All rows are made from the same 8 directions, up to rounding. Whole rows:
[[ 18  -1   8   4  -2  24   2 -19   0   2   6  36   5  -7  -1 -10   5 -12
    8]
 [ 16  12   2 -18   8 -13 -27  -1  -4  -6 -13 -10  -6  13 -14  -8 -17  23
    0]
 [ -3  21 -10 -11  25  -9   6 -14  12  -2   5  -3 -10   1   2 -15 -22   4
    0]
 [ -9   5   2 -20   2  -4 -10  10   1  -6  -4   6   5  15   4  -5  -5  -4
   -4]
 [ 14  21 -17  -9  18   2   8  -5  11  -4 -12  -4 -12   4  -7 -15  -4  -6
   -2]
 [  2  -4   1   1  -3  19   1 -16   1   2   6  23   1  -9   0   4  -1 -10
    5]
 [ -6 -16  -6  -4   4   1 -19   1  -1   0  -4   8 -13 -10 -10   7 -21  11
   -3]
 [ -4   3  -1  -2  -7  32  13   1  12  -3  -6  15  -3  -4  -4  17  15 -31
  -13]
 [ -6   1 -45  -8   4 -12   9 -11  -7   5  -8 -11   3   4  14 -13   2 -10
   26]
 [-16  24 -15 -21  16  -3   6  -2  16  -6  -5 -16 -10   8   1   6 -15  -8
  -11]
 [-22   8   4 -19   9  18  -5  -1  19  -7   1  10 -14  -4  -8  22 -22 -10
  -23]
 [ -1   2  -8  -4 -18  15   2  -9  -5   1  -6  -3   9   3   3  19  18 -16
    8]]

The start of a row, then its end:
[-40  -7  22   3   3   7  13  -2  13   1  30  18   4 -12  16  17 -15]
[-10 -15]
[  5   5   8  24  -4 -11  16  -9  -2   7  10 -32   0  -8   1  11   9]
[14  2]
[ -3  25  26   6  10 -13  13 -11   9   0  21 -18   3   3   6   0  -7]
[13 -7]
[  9  -1   3   2  -1  -1  -2  16   0  -3 -10  -5  -4   4  -8  -3   7]
[ 1 -8]
[ 13  24  20  -1  27   9   9 -21  18  -3  16  25  -8  -6  -4 -22 -21]
[ 3 -9]
[-1  0  2 -1 -4 -3 -1  9 -2 -2 -4 -6  3  5  0  2  6]
[-1 -3]
[ 14  20  25  -8  -6   6 -13  -4   3  -7  -5 -13   0  10 -15  16   1]
[ 10 -13]
[ -4 -12 -13   7   2  19  11  -3   6   3   0  22  -7 -15   0   0   1]
[-19  -1]
[ 10  -3 -11 -13   4   0 -21  -5  -6  -2 -11   9  -4   3  -8  -8 -12]
[8 8]
[ -2 -11  16   2   0   3 -12  -4  -3   1  10  18   1  -7  -2   1 -12]
[ 9 -1]
[ 11   1  12   0   0   3 -13   2   1  -3  -6  -3  -7  -1 -15   7  -6]
[13 -9]
[-4  4  9  3  3 -6  3  3  4 -1  5 -8 -1  0  0  3 -4]
[ 6 -7]
[-21   2  16   0   7  -7   8 -11   3   2  28  15  12  -1  21  -8 -13]
[0 4]
[ -8  -6   4   5  -3 -14   4  32   1  -3  -6 -18  -1   6   0   1  10]
[  1 -14]
[-11  -4   3  -7  -8 -20  -5  25  -9  -3  -3 -12  13  18  11  -6   9]
[2 0]
[ 13 -10 -11  -3  10  14 -13   1   5  -2 -14  19 -19 -11 -19  -5 -14]
[ 2 -6]
[ 9  6 24  7 -1 11  3  3  8 -3  4  5 -3 -2 -9  5  4]
[  0 -15]
[-12   3 -12   0  -1 -13   6  -2  -2   3   2 -23   2   1   8   7   0]
[3 6]
[  3 -14  -1   3 -10  -1  -5  15  -9   0  -6   6   7   4   2  -5  12]
[-3  3]
[ -4  -1  -2   3   6 -10  -3   9   4  -1  -4 -19 -13  -4  -9   7 -10]
[ 13 -10]
[-10   0   3  -8  -3   1  -5   4   0  -2   1   1   3   4   2   7  -2]
[-3 -4]
[ 17   4 -14  11  -6  23   7 -31   1   6  -5  -2  -9 -17 -11  17   6]
[-5 10]
[  1 -14   7  11  -9   7  -6   5  -2   1  -2  -2  -6 -10  -9  16   1]
[ 6 -7]
[ 22  -2   9  18 -12  -9  -2 -11 -15   6   3 -15   9  -1  -1  -2  14]
[18 16]
[  1  -1 -10  10  -3 -12  11  -3  -6   5   3 -16   5  -1   8  -4   9]
[ 3 12]
[ 16  12  15   2 -11 -15   1 -12 -17   3  11  -3  28  18  16 -19  19]
[ 7 23]
[ -8  11  13  -9  -7  14   6 -10   3  -2  11  15  14   7  11   6   8]
[-17   1]
[-14 -17   4   9  -7  -3  -3   8  -3   3   6  -3  -1  -9   1  13  -3]
[ 6 -4]
[  9  -3   3  12   5   2   2  -4   2   2   1  -1  -9 -11  -9   0  -4]
[ 8 -3]
[  5  17  19 -10  12 -11 -20  -8   5  -5   2 -17 -10   4 -14   7 -26]
[ 30 -11]
[ -4   0 -17 -24  -2  18  -8   1   1  -5 -13  26   3   9   2  -3   1]
[-24   3]
[ -7   2  11  -6   0 -12  -7  17   0  -4  -1 -10   2  11   1   0  -2]
[ 7 -9]
[ -6 -12  13   8  -2  -7 -10   5  -3   1   6  -7  -5  -8  -6  11 -11]
[18 -6]
[ -6  -7  -2 -11  -3  -3 -17   2  -6  -1  -3   5   2   4   0   2  -9]
[5 4]
[18  6 -1 -4 -9 11 -2 -7 -6 -1 -8  8  9  8 -1 -5 16]
[-9 10]
[ 18   8   7   8  -8 -13   9  -1 -12   3   4  -7  21  14  12 -20  24]
[ 1 17]
[ -3 -18   9   2  -3  -2 -10   5  -9   1   8  24   9  -1   7 -11  -3]
[3 7]
[-19 -11   0   0 -18  -1  -5   4  -7   2   1 -13   7   0   5  26   6]
[-1  1]
[-27  -4   1  -1   3  -8   5   0   4   2  14  -6   0  -5  11  11 -12]
[ 1 -4]
[  9   1 -10   2  16  -6   3  -2   2   1  -1   8  -7  -4  -1 -23  -9]
[4 4]
[  7   5   9  -1   0   4  -8 -11   0   0   2  -1  -2  -2  -7   7  -7]
[ 9 -1]
[-26  -3  -1 -23  -1  -7 -16  25   4  -8  -9  -6  -3  12   0  14 -12]
[ -2 -17]
[  1  -3 -12 -11   2  -1  -5  18   0  -4 -15   5  -2   9  -2 -10   4]
[-9 -3]
[ 13   9 -11  -7  -5 -16 -10 -13 -15   2  -6 -17  10  13   4  -8   4]
[13 22]
[ 15  17  -9 -18  15   6  -7 -11   6  -5  -9  14  -6   7  -7 -17 -12]
[-3  2]
[  0   2 -13 -10  -4  -1  -8  -5  -5   0  -8  -5   2   5   0   3   0]
[0 8]
[ -2 -26  -1   4 -19  -1 -21   0 -19   4  -2   4   7  -4   0  11   2]
[11 13]
[  9 -15   7  10  10  -3 -11  10   1   0  -2   9 -15 -12 -15  -8 -15]
[ 18 -10]
[ -5 -10  19   9 -16  23  13   7   2   0   9  27  14  -3   8   7  22]
[-25  -6]
[ 23  39  18  -5  11   1  19   7  15  -8  -4  -8   4  21  -3 -20  17]
[-10 -14]
[16  7 -1 -3 -6  7 -5 -7 -4 -1 -8  1  3  5 -6 -1  9]
[-2  5]
[ 4  3 21 11  1  6 11  9  8 -2  6  3 -1 -3 -3  0  8]
[ -4 -15]
[  9  21   0   3  23 -20  12  11  14  -4  -4 -26 -15   4  -8 -17  -8]
[ 13 -15]
[  0 -26   7   9   3  -2  -7  18  -5   1   4  28   0  -7   1 -18  -5]
[ 3 -2]
[  7   0 -16   3   0  -3   1 -11  -4   4  -5 -10  -3  -4  -2   0   0]
[ 4 11]
[-17 -19 -40   9  -3   3  15  11   3   5 -14 -14 -15 -15   0  14   6]
[-16   0]
[ 18   3  -5   7  -6  12   1 -12  -2   2  -9  -4  -4  -6 -11   7  10]
[-1  4]
[-15   9  -7  -4  -6  -7  17   1  -1   1   6 -10  15  11  19   0  14]
[-16   7]
[-12 -23 -10  -4   6  17 -13  10   7  -2  -7  26 -19 -16 -12   8 -20]
[ -5 -13]
[  0 -13 -16 -11  -9   6 -13  19  -5  -4 -21   3  -3   6  -7   4   7]
[-9 -2]
